There are 4 hidden switches. A switch that is on adds its own fixed numbers to the row, and there is some noise. The rows also spread widely along 4 directions, which tell nothing about the answers.
Known rows, each followed by its switches (1 for on, 0 for off):
[ 4.402, -2.616, -2.881,  2.659, -0.295,  0.695,  1.163,  1.424, -0.131,
  1.504,  3.393, -3.236, -0.651, -0.806, -1.491, -4.099] : 1 1 1 0
[ 3.669, -4.792, -0.432,  0.164, -2.215, -0.197,  1.497, -1.569, -0.677,
  1.186,  3.075, -3.876, -0.121,  0.528, -1.824, -1.765] : 1 1 0 0
[ 3.570, -2.238, -0.944,  1.742,  1.003, -0.255,  2.469,  0.766,  0.599,
  0.054,  3.791,  0.330, -1.380, -0.521,  1.489, -0.537] : 0 1 0 0
[ 4.611, -2.160, -0.294,  1.863, -0.898, -0.284,  2.154,  0.300, -0.839,
 -0.097,  3.083, -2.129,  0.064,  1.860,  0.762, -0.219] : 0 0 0 1
[ 2.573,  0.583, -2.549,  1.290,  2.808,  0.575,  2.234,  1.999,  0.792,
  2.543,  2.651, -0.172, -1.771,  1.090, -1.004, -3.544] : 0 0 0 0
[ 5.371, -4.893,  0.331,  2.242, -2.359, -0.287,  2.121,  0.117,  0.169,
  0.124,  3.137, -2.758,  0.351, -0.357,  0.004,  0.140] : 1 1 0 1
[ 3.788, -4.511, -1.334,  2.972, -1.696,  1.136,  3.261,  2.170, -0.608,
  2.185,  3.812, -4.523, -1.663,  0.349, -0.523, -3.393] : 0 1 1 0
[ 5.396, -1.475, -2.511,  1.740,  1.950,  1.181,  1.818,  2.345,  1.561,
  2.143,  3.000, -1.242, -1.418,  1.931, -0.450, -3.459] : 0 1 0 1
[ 2.184, -1.512, -1.361,  2.843,  1.430, -1.168,  1.508,  1.783,  0.133,
  1.527,  3.733, -0.270, -1.178, -1.026,  0.046, -1.677] : 1 0 0 0
[ 5.904, -2.787,  0.259,  1.797, -0.014,  0.520,  2.481,  0.287,  1.369,
 -0.372,  1.836, -0.305,  0.157,  1.002,  1.367, -0.138] : 0 1 0 1
[ 3.332, -4.462,  1.168, -0.399, -2.080, -0.422,  2.721, -2.646, -1.138,
 -0.820,  3.670, -2.503,  0.083,  1.016,  1.072,  1.230] : 0 1 0 0
[ 4.703, -5.843,  0.448,  1.501, -2.634, -1.159,  1.441, -1.182, -0.999,
  0.102,  4.834, -3.692, -0.460,  0.543,  0.127,  0.128] : 1 1 0 1
[ 3.734,  1.123, -0.645,  0.024,  1.846,  0.854,  2.847,  1.653,  2.109,
  0.124, -0.486,  1.349,  1.426,  0.501, -0.208, -0.844] : 0 0 0 0
[ 5.956, -1.881, -2.118, -1.154,  0.309,  0.701, -0.488, -1.556, -0.114,
  0.174,  3.090, -0.949,  1.979,  1.696, -0.774, -2.104] : 1 1 0 1
[ 6.240, -2.535, -1.496, -0.081, -0.686,  1.233,  0.566, -0.570,  0.606,
  1.589,  1.827, -2.681,  1.604,  1.885, -2.243, -2.887] : 1 1 0 1

New rows, each followed by its switches (1 for on, 0 for off):
[ 5.225, -4.092,  0.667,  1.455, -3.454,  0.475,  2.667,  0.220,  0.747,
  1.241, -0.062, -5.064,  2.525,  1.499, -3.454, -1.393] : 1 0 0 1
[ 6.547, -3.622, -1.631,  1.663, -2.582,  0.281,  0.732, -0.453, -0.677,
 -0.581,  2.420, -2.770,  2.561,  0.301, -0.052, -2.045] : 1 1 1 1
[ 6.585, -4.264, -1.536,  0.639, -2.343,  1.087,  0.840, -0.541, -1.093,
  0.865,  2.119, -5.004,  2.737,  1.721, -2.192, -3.479] : 1 1 1 1
[ 4.126, -3.596, -0.607,  1.220, -1.005,  0.759,  2.036,  1.119,  0.721,
  1.824,  2.397, -3.087, -0.715,  0.050, -2.101, -2.378] : 1 1 0 0
[ 4.610, -1.850,  0.384,  0.122, -1.608,  0.918,  2.687, -0.277, -0.390,
  1.058,  1.553, -3.326,  1.893,  3.224, -1.774, -0.805] : 0 0 0 1
[ 4.684, -1.244, -0.232, -0.336,  0.013,  1.821,  2.370, -0.493,  0.516,
  0.525,  0.350, -1.032,  1.091,  0.983, -0.648, -1.187] : 0 1 0 0
[ 4.332, -0.069, -2.422, -1.909,  1.349,  0.240, -0.220, -1.887, -0.284,
  0.128,  3.004,  0.619,  1.533,  0.501, -0.194, -2.129] : 1 1 0 0
[ 4.485, -3.764,  0.254,  2.923, -1.969,  0.567,  3.771,  1.034,  0.581,
 -0.089,  1.685, -3.152,  0.394, -0.841,  0.622, -1.385] : 0 1 1 0
[ 6.652, -0.628, -1.733, -1.487,  0.744,  1.938,  1.041, -0.685,  0.292,
  0.805,  0.582, -0.218,  2.203,  2.826, -1.048, -2.079] : 0 1 0 1
[ 5.644, -2.628, -0.300,  0.058, -0.786,  1.809,  2.121, -0.187,  0.391,
  0.578,  1.185, -1.712,  1.020,  2.071, -0.672, -1.041] : 0 1 0 1
[ 4.267, -4.769,  0.321,  1.929, -2.693,  1.268,  3.281,  1.116,  2.050,
  1.864,  0.815, -4.998, -0.647, -0.255, -3.363, -2.428] : 1 1 0 0
[ 4.064,  0.195, -2.521,  1.125,  3.364,  0.665,  1.447,  1.665,  2.150,
  0.047,  2.652,  2.774, -1.259, -0.337,  1.650, -1.646] : 0 1 0 0
[ 2.419, -3.543, -0.551,  1.523, -2.474, -1.587,  1.657, -1.286, -2.325,
 -0.318,  3.347, -2.919,  2.869, -0.778,  0.253, -0.536] : 1 0 1 0
[ 4.713, -1.210, -1.864,  0.853, -0.364, -0.347, -0.016, -1.063, -0.722,
 -0.487,  2.544,  0.402,  2.343, -1.050,  1.432, -1.793] : 1 1 1 0
[ 4.944, -1.396, -1.632,  0.665, -1.160,  0.737,  1.447, -0.266, -1.810,
  0.231,  2.027, -2.918,  2.695,  2.132, -0.391, -2.682] : 0 0 1 1
[ 5.066, -2.092, -1.346, -0.062, -0.671,  0.041,  1.879, -1.594, -1.288,
 -1.721,  1.852, -0.221,  2.295,  0.306,  1.748, -0.731] : 0 1 1 0
